There are 4 nested groupings, the coarsest first. Each group lies inside one group of the grouping before and may be the whole of it. The rows also spread widely along 16 directions, which tell nothing about the answers.
In the rows, zero is written as 128.
Some rows, each with its group in each grouping after it:
[ 72  98 157  82 173 140 191 106 143 139 128  91 107 125 159 133  89  93
  53 101 145 162 125 124  93 133 110 102  89 150 166 145 129 145 166 140
 175 188 156] => pumet k_763 rado k_134
[120 127 151  34 170 181 115  80 133 167 100 106 105 101 133 147 162  90
 122 162 119 147 113 156 117 176 119 120 136 118 132 151 147 139 148 135
 116 130 170] => pumet k_759 pavil k_850
[134 138 140  21 160 127 159 105 159 104 155  65 182  98 143 144 131 111
 114  65 139 134 116 157  94 135  97 162  92 132 156 140 158 108 115 123
 138 158 112] => rul k_652 Gapo k_717
[150 149 136 122 132  98 145  96 117 116 110  78 157 108 108 153 169 120
 169 183 104 145  89 189 108 140 121 160 148 106 107 135 146 105 103  76
  83 121 117] => rul k_413 Zilum k_725
[131 143  92 187 154 132 117 146 123 138 106 124 155 138 121 107  91 170
 151 198  96 134 119 186  98 108 141 151 141 127  96 171 134 165 129  53
 107 219 126] => pumet k_759 pira k_605
[114  94 172  89 117 135 139 120 147 134 161  93 179 127 147 158 128  83
 117  99 135 128  99 125 133 117 130 104 103 121 165  88 136 130 138 171
 147  87 121] => pumet k_763 kena k_987
[143 111 123  97 118 170  85 121 125 127  68 153 105 132 141 132 122 147
 124 152 152 149 112 128 162 178 159 100 154  93 145 121  93 148 131 129
 164 136 141] => pumet k_759 lesu k_297
[109 162 141 209 103 126 123 108 115 128 147 149  85 188 124 118 122 114
 123 158 115 135 106  47 159 126 134 110  89 149 107 123 162 113 142 116
 127 152  85] => pumet k_763 Zevar k_459
[ 68 128 129  98 217  82 196 122 114 121 159 136 104 134  95 118 105 118
  67 157 158 129 165  76 100 154  93 100  79 161  98 127 178 130 140  90
 129 160  95] => rul k_652 zun k_382
[127 113  70 113 143  92 199 119 118  79  98 131 210  81 106 139 179 167
 118 160 155 165  94 151 133 112  97 184 108 131  90 126 174  97 126  80
 138 128  75] => rul k_652 Gapo k_465
[146  80 180 115 145 108 132 148  98 130  85 140  78 148 119 120  90 102
 120 174 160 124 142 126 128 173 171  75 177  87 157  84 109 139 131 110
 138 125 143] => pumet k_763 rado k_541
[118 147 190 172 102 135 113 104 101 127 151  75 173 148 135 148 132  77
 134 128 125 115 132 112 115  83 103 182 136  87 131  94 162  65 108 158
  99 143 128] => rul k_413 Zilum k_353
[167 137  83 149 131  92 133 142 107 125 144 152 182 128 113 133 111 153
 167 133 154  78 104 161 130 110 119  98  86 142 118 116 112 168  78  60
 118  98  33] => rul k_414 Bapeb k_423
[130  91 138  70 135 153 173 118 157 126 143 164  94  95 139 138 164  91
  93  49 131 112 128 109 137 127 108 131 102 151 160 116 168 110 170 169
 153  95 145] => rul k_414 duren k_411
[167 169 102 110 129 135 138 109  89 159 118 113 156 120 143 107 151 103
 158 134 142 123 109 132 120  79  81 179 102 159 109 157 179 113 113 112
 103 154  78] => pumet k_814 ren k_478
[110 175 118 200 116 141 130  84 123 175 154 134  70 138 131 140 177 110
 121 112  95 140 129  79 129 100  83 127 102 161 121 161 113 142 139 163
 105 122 125] => rul k_414 Nani k_512
[160 111  81 119 175 148 137 142 160  70 138 218 127  87 119 131 152 183
 101  86 130 103 161 107 126 138 107 181 114  99 127 125 176  95 138 102
 127 143 112] => rul k_652 Fosu k_563
[116 160 139 126 109 156  98 109 101 102  97 118 101 155 141 132  78 124
 104 104 178 106 140 127 134 149 140 123 138 105 121 124 106 109  76 112
 163 189 122] => rul k_652 zun k_378
[ 96  86 153  80 123 178 109 133 164 108 117 175 119 133 119 138 122 121
 120 165 115  92  95 147 172 171 169  91 128 120  96 103 200 127 175 118
 157 109 170] => pumet k_814 gisot k_710
[140  93 164 148 152 126 142 100 114 109 118 135 156 116 131 169 161 121
 126 198 135 128 109 139 114 101  99 168 152  67 136  93 160  99 142 127
  92 112 144] => pumet k_763 kena k_105
[121 170 101 178  49 175  98 123  79 174  62 130  89 133 127  98 171 100
 139 123 127 153 132 119 170  98 135 161 177 153  86 148 122 110 127 174
 145 148 152] => rul k_414 Nani k_512
[158 140 134  97 105 109 123  78 152  95 122 106 164 141 161 160 183 146
 164 167 125 152  49 144 141 108  98 160 119 116 142 134 143 141 135 126
 117 121 131] => pumet k_763 rado k_541
[168 105 117 157 135 146 169 152 139 177 124 161  56  98 132 107 116  89
 114  41 103 119 131 122 129 138 146  88 108 168 166 143 121 142 149 120
 148 110 107] => rul k_652 zun k_382
[132 133  78 145 161 138  99 135 156 175 136 175 130 136 130 123 119 185
 138 154 115 127 118 119 135 140 110  83  91 161 125 161 106 219 148 103
 130 139 110] => rul k_652 Gapo k_717
[177 140 128 134 142  91 181 106 158 126 155 128  62 114 143 148 138 112
 143  77  95 111  86 155 108 137 127  87  83 157 167 157 105 161 121  84
 110  97  94] => pumet k_763 rado k_134
[ 91  67 130 123 148 171 168 190 113 163  83 132 139  98  85  85  81  78
  96 133 114 131 149 172 128 159 184 112 143 140 102 114 188 107 169  87
 162 165 134] => rul k_414 Bapeb k_423
[112  82 146 106 134 137 150 145 155 156 157 114 188 127 147 140  74 106
 138 128 118  69  87 206 117  93 135  81  88 157 134 121 153 185 143 106
 144 117 132] => pumet k_814 ren k_478
[134 151 105 234  98  98 127 127 107 117 127 112 152 139 128 142 145 157
 133 141 114 155 142 120 113  80 123 153 156 103 127 130  62 132  99 142
 117 142 114] => pumet k_763 Zevar k_459
[113 146 133 136 129 154 139  92 135 100 116 139 117 135 154 140 132 135
 103 128 138 116 112 125 126 101  88 182 110 130 114 149 182 101 142 114
 134 196 151] => rul k_652 Gapo k_717
[109  98 124 192 175 165 135 120 135 120 138 142 188 112 133 156 108 154
  84 147 124 139 138 122  94 106 103 158 103  74 138 122 135 116 134 111
 128 175 113] => pumet k_763 rado k_134
[167 154 161 132  92 189  72 111 111 165 103  80 135 117 136 144 133  75
 170 112  99 117 111 184 127 129 155 141 165  88 138 131 109 112  95 137
 104 127 139] => pumet k_759 pira k_605
[157 122 151 164  95  75 171 114  82 112 137 105 145 134 152 155 134  94
 127  89 178 105 121 125 121  59 101 126 127 117 168  90  73 120  84 158
 130  86  94] => pumet k_759 pira k_605
[224 119 186 108 116 104 122 148 145 140 130  97  92 147 157 100 118  87
 183 102  89 140  96 140 115 127 159 138 159 117 209 123 139 127 147 123
 100 141 134] => pumet k_763 rado k_134
[ 66  97 158 106 158 102 135 141 166 119 180 143 136 130 106 167 126 131
 113 148 114  70 159 151 118 135 122  84 130 131 103  95 135 171 147 152
 120  75 191] => rul k_413 Zilum k_725
[160 152 165  82 146 116  88 148 140  86 167 136  84 121 109 154 116 115
 150  86 120  43 191 166 103 158 160 119 176  76 126  98 115 118  78 128
  90  92 152] => pumet k_763 kena k_105
[102 114 142 203 132 201  85 107 139 187 101 165  77 134 138 147 133 130
 105 156  93 141 133 111 133 143 120 109 143 108 132 144 108 155 169 156
 129 148 190] => rul k_413 Zilum k_725
[128  93 146  91 149 131 132 109 178  87 153 185  97 153 182 151 121 158
  85  99 159 111 118  74 133 121  91 111  93 122 187 115 126 165 170 166
 167 139 162] => pumet k_763 rado k_541
[172 117 159 152 138 105 133 140 131 100 153  89 167 133 139 137  95 124
 131  98 122 134 140 133  86 115 141 147 140  75 187 105  99 104 101 120
 118 156  96] => pumet k_763 Zevar k_459
[ 94 139 140  25 154 139 135  75 128 139 106 100 109 136 154 145 121 118
  95 133 181 147 103 123 131 164  93  93  99 150 143 146 119 163 128 133
 164 159 142] => rul k_652 Gapo k_717

New rows, each followed by its group in each grouping:
[181 199 135 109 128  51 112 121  92 117 155 112 114 177 118  95 144 124
 199 174 136  98 121 117 119 103 103 158 137 153 109 131 171 130  95  88
  63 147  83] => rul k_414 Nani k_512
[151 139 120 104 134 141  94 136 133 156 121 182  49 142 149 103 162 131
 124 118 127 133 175  63 139 117 103 137 160 145 149 139 121 159 169 202
 125 132 185] => pumet k_763 Zevar k_459
[132 129 144  96  67 110 155 116  91 136  90  75 137 138 144 125 132  81
 135 109 167 149  85 141 157 114 142 103 134 147 139 113 104 121 107 151
 168 107 105] => pumet k_814 ren k_478
[145 130  75  95 143  97 165 165 146  73 144 107 166  92 112 117 111 164
 107  46 135 147 160 151  98 143 155 127 122 123 139 142  83 122  92 107
 167 152  77] => pumet k_814 gisot k_710
[101 148  97  82  79 141 154  82 100 151  31  97  74 139 169 112 151 117
 109 142 171 199  76 139 162 125 117 111 142 183 122 181  86 164 145 156
 195 175 162] => pumet k_814 ren k_478
[142 154 131  80 139 102 157  76 128  91 136 114 102 117 119 161 151 120
 136 120 147 109  88 159 125 163 118 105 100 128 126 131 126 121  88  75
 119 104  83] => rul k_414 Nani k_512
[137 107 179 127 157  87 159 134 113 119 151 104 115 146 145 132  76  98
 113 128 147  92 158 145  79  99 120 119 142 111 169 106 115 137 118 121
 115 154 144] => pumet k_763 Zevar k_459
[100 134  70 149 125 112 124 155 148 124 147 135 183 139 142 122 116 189
 118 115 132 132 146 131 120  76 108 128 115 157 114 154  84 193 130 154
 158 160 133] => pumet k_814 ren k_478
[ 78 103 137 174 158 183 126 148  96 144 113 140 129 135 132 125  32 113
  58 111 170  96 181 128 105 126 144  93 116 103 129 117  98 134 110 114
 173 201 124] => pumet k_759 pira k_605
[161 115 136  65 143 135 109 139 185 128 155 109 139 136 159 120  91 143
 142  75 110 123 100 163 109 146 143 105 114 139 193 143 108 180 138 118
 149 163 132] => rul k_414 Nani k_512
[139 137 103 149 160 160 100  88 167 165 163 162 135 132 177 156 136 166
 114 103 126 128 106  91 118  99  57 118  70 143 172 161  97 198 143 155
 131 141 125] => rul k_652 zun k_382
[118 145 105 115 135 166 138 144 123 142 141 150 116 113 104 100 124 101
 104  64 124 114 164  98 132 142 134 139  95 156 107 134 176  97 130 123
 147 154  85] => rul k_414 duren k_411
[110 123 102 166 174 166 114 139 112 142 110 191 122 107 100 129 151 150
 121 198 108  91 179 138 115 109 106 168 156 105  60 139 183 122 149 115
  87 146 166] => pumet k_814 ren k_478
[123 118  88 128 140 129 134 134 130 159  95 166 115 135 138 106 135 162
 115 154 144 164 111  95 151 131 109 111 114 168 129 152 127 178 167 128
 156 155 126] => rul k_652 Gapo k_717
[147 138 164 147 121  71 199 117 136  86 162  58 117 106 107 157 152  81
 134  82  82 140 124 162  91 126 150 143 135 110 145 118 119  76 102 110
 100 102 106] => pumet k_763 Zevar k_459
[ 78 106 120 129 151 133 184 143 125 147 119 130 106 117 120 112 108 104
  69 108 136 153 149 105 120 136 133  95 102 161 123 136 131 141 157 133
 169 151 127] => pumet k_763 rado k_134
[157 166 124 114 116 168  86  85 179 144 158 122 134 128 160 153 165 137
 173 111  76 106  73 167 124 106  95 156 105 142 139 166 148 158 137 129
  98 135 147] => rul k_414 Nani k_512
[125 123 116 118 125 152 114 104 108 134 116  90 232 109 143 166 121 132
 139 155 156 116 102 189 116  96 107 146 117  95 122 119 107 143  89 117
 131 127 107] => pumet k_759 lesu k_297
[123 136 104 186 141 124 114 162  99 131 116 120 177 110  67 118 162 139
 141 182  95 161 168 124 123 134 154 163 173  86  74 114 136  97 118 118
  91 132 107] => pumet k_759 pira k_605
[181 152 138 106 175  80 160 164 143  97 181 111 127 113 106  89 136 115
 148  79  89 121 180 111  76 119 118 204 132 126 142 134 199  71 131 104
  77 169 100] => rul k_413 Zilum k_353
[142 117  97  57 158 141 173 109 133  93  92  79 199  58 131 153 138 142
 104  87 153 155 116 205  92 141 112 174 127  99 141 146 118 100  92  89
 153 164 106] => rul k_652 Gapo k_717
[ 87 143 145  65 150 152 143  54 128 144 128 122 119 137 152 161 126 102
 114 162 160  99  69 146 136 145  78  94  59 164 110 141 173 155 134  98
 141 131 126] => rul k_413 Zilum k_725
[119 141 159 100 174 123 143 110 147 125 194  90 167  97 102 161 160  91
 125  98  91 116 155 127  91 133 100 161 107 101 127 112 173  86 117 135
  78 103 115] => rul k_652 Fosu k_563
[135 182  82  64 140 106 117  89 117  98 142 118 161 113 141 155 184 159
 131 107 172 127 145 119 117 101  66 161 117 128 117 144  88 145  81 164
 121 118 112] => pumet k_759 pira k_605
[116 135 152  71 127 122 156 101  84 155  58  95  47 132 138 104 147  78
 116 165 148 169 131 142 125 146 134 127 180 147 128 154 120 130 146 143
 134 163 187] => pumet k_759 pavil k_850
[189 146 137 108 146  90 150 100 121 176 128 125  62 132 124 120 173  94
 169 142 112 154  82  97 138 159 114  93 110 163 156 142 137 152 139 109
  90  83  84] => rul k_652 zun k_378
[101 179 156 160  51 130 100  82 106 129 100 111  78 174 123 149 164  92
 164 177 115 112  78 140 179 127 136 115 146 142  77 127 141 126 120 130
 115 111 158] => rul k_414 Bapeb k_423
[177 127 151 235 113 130 116 117  96 139 109 175  55 148 161 140 144 122
 128 130 133 105 158  91 115  69  95 155 168  88 164 120  93 127 128 161
  97 132 161] => pumet k_763 rado k_541
[108 148 104  92 116 131 144 112 124 125 111  71 158  98 106 147 130 121
 127  98 132 146 120 196 115 158 152 111 130 126 111 144  84 135  80 101
 150 135  99] => rul k_414 duren k_411
[150 161 143 172  82 119 101 141  74 145 131 121 135 156 107 113 112  91
 166 127 147  78 133 131 145 109 150 116 141 126 104  94 132 109  75 110
 112 110  74] => rul k_414 Nani k_512
[155 151  53 127  60 116 155 151 122 128  81 134 137 121 141  92 140 139
 157  91 138 143  83 164 166 105 153 120 113 198 104 162 115 165 118 102
 183 133  86] => pumet k_763 rado k_541
[141 122 134  90 146 114 114 108 168 104 152 131 107 123 145 161 172 153
 110  98 124 162 148  86 118 146 111 120 144  96 182 123  68 150 139 193
 133 105 160] => pumet k_763 Zevar k_459
[128  99 151 115 144  85 117 126 141 116 150 105 215 143 153 156 125 161
 146 178 145 113 120 162  98  75  82 154 150  99 154 100 115 169 132 152
 108 130 172] => rul k_413 Zilum k_725
[158 104 138 212 119 123 107 166 112 149 129 116 187 135 119 120 132 130
 149 154 102 156 137 114 120  85 143 157 168  84 149 101 109 121 135 153
 103 135 120] => pumet k_759 pira k_605
[148  72 133 139 174 164 123 173 132 157 107 167 144  92  93 120 116 122
 129 169  97 122 144 153 121 166 168 112 150  88 124 104 165 128 154  91
 112 116 123] => pumet k_763 rado k_134
[203 154 117 148 161 118  93 168 111 173 104 170  33 139 102  66 124 132
 165 139  96 140 176  88 119 179 154 120 169 132 144 149 129 139 139  96
  89 159 112] => rul k_413 Zilum k_725
[119 109 129 129 169 145 176 114 111 148 126  99 141  87 140 151 103  99
  76  80 152 138 150 144  79 120 106 117 100 111 165 133  87 126 106 125
 148 146 103] => pumet k_763 rado k_134
[157 113  73  89 144 150 118 141 204  66 135 190 166 105 149 139 149 204
 143 126  99 105  91 178 135 120 125 172 110 128 119 151 180 154 159  91
 137 151 145] => pumet k_763 kena k_987
[ 76  73 162 107 171 142 190 121 125 134  94 129  99 122 141 134  79  97
  70 163 147 125 117 167 105 137 131  97 119 134 133 128 157 143 168  95
 159 175 174] => pumet k_763 rado k_134
[168 118 146 153 120 117 110  75 144 133 141 108 144 145 179 177 138 152
 143 134 133 150  67 128 116 107  98  95 115  91 203 132  44 178 119 148
 127 110 120] => pumet k_814 gisot k_710
[144 102 174  85 184 147 135 139 142 103 125 182  68 130 129 100 138 106
 106 144 114 111 166  85 119 138 110 201 159 105 135 112 251  67 194 128
  95 186 188] => rul k_652 Fosu k_563
[145 136 128  79 150 104 166 124 149 137 150  73 135  93 141 137 142 109
 146 101  95 118 129 210  71  97 110 142 141 146 141 166 116 158 126 128
 103 132 162] => pumet k_814 gisot k_710
[106 134 155 127 149  90 197 113 110 144 140 141  35 149 139 108 114  78
 104 123 139  95 137 104 114 106  95 111  97 193 125 142 176 135 162 117
 124 146 144] => rul k_413 Zilum k_353
[157 116 111 129 160  76 143 140 137  90 143 134 193 108  94 148 160 164
 164 190 112 122 119 164 109 127 128 146 137  93 106 108 147 135 113  78
  87  96  95] => pumet k_763 rado k_541
[ 96 159 103  99 104 143  82 108 153 130 133 115 158 130 118 154 155 155
 151 144 115 119 105 170 147 143 133 106 134 134  90 139 102 174 108 136
 136 109 143] => rul k_414 Nani k_512
[180 155 113 133 145 123 147 129 170 123 163 111  99 108 146 131 126 129
 150  53  73 114 118 171  87 116 129 139 105 146 165 179 107 151 122 100
 107 154 117] => pumet k_759 pira k_605
[144 143 111 170  93  85 129 156  87 116 114 163  98 157  96  98 135 132
 145 134 149 116 151  90 160 124 154 118 153 138 104 101 124 118 110 121
 131 117  88] => rul k_414 duren k_411
[128 137 122 114 134 205  90 127 144 175 118 173  62 100 124 126 179 102
 106  75 103 131 175  79 148 150 117 142 148 126 124 138 146 114 160 200
 129 111 178] => rul k_652 zun k_378
[ 93 125 155 119 115  99 110 135 155 121 144 149  65 177 154 130  94 143
 117 120 139  90 146 118 136 127 131  75 144 151 142 123  88 198 148 166
 154 135 203] => rul k_413 Zilum k_353
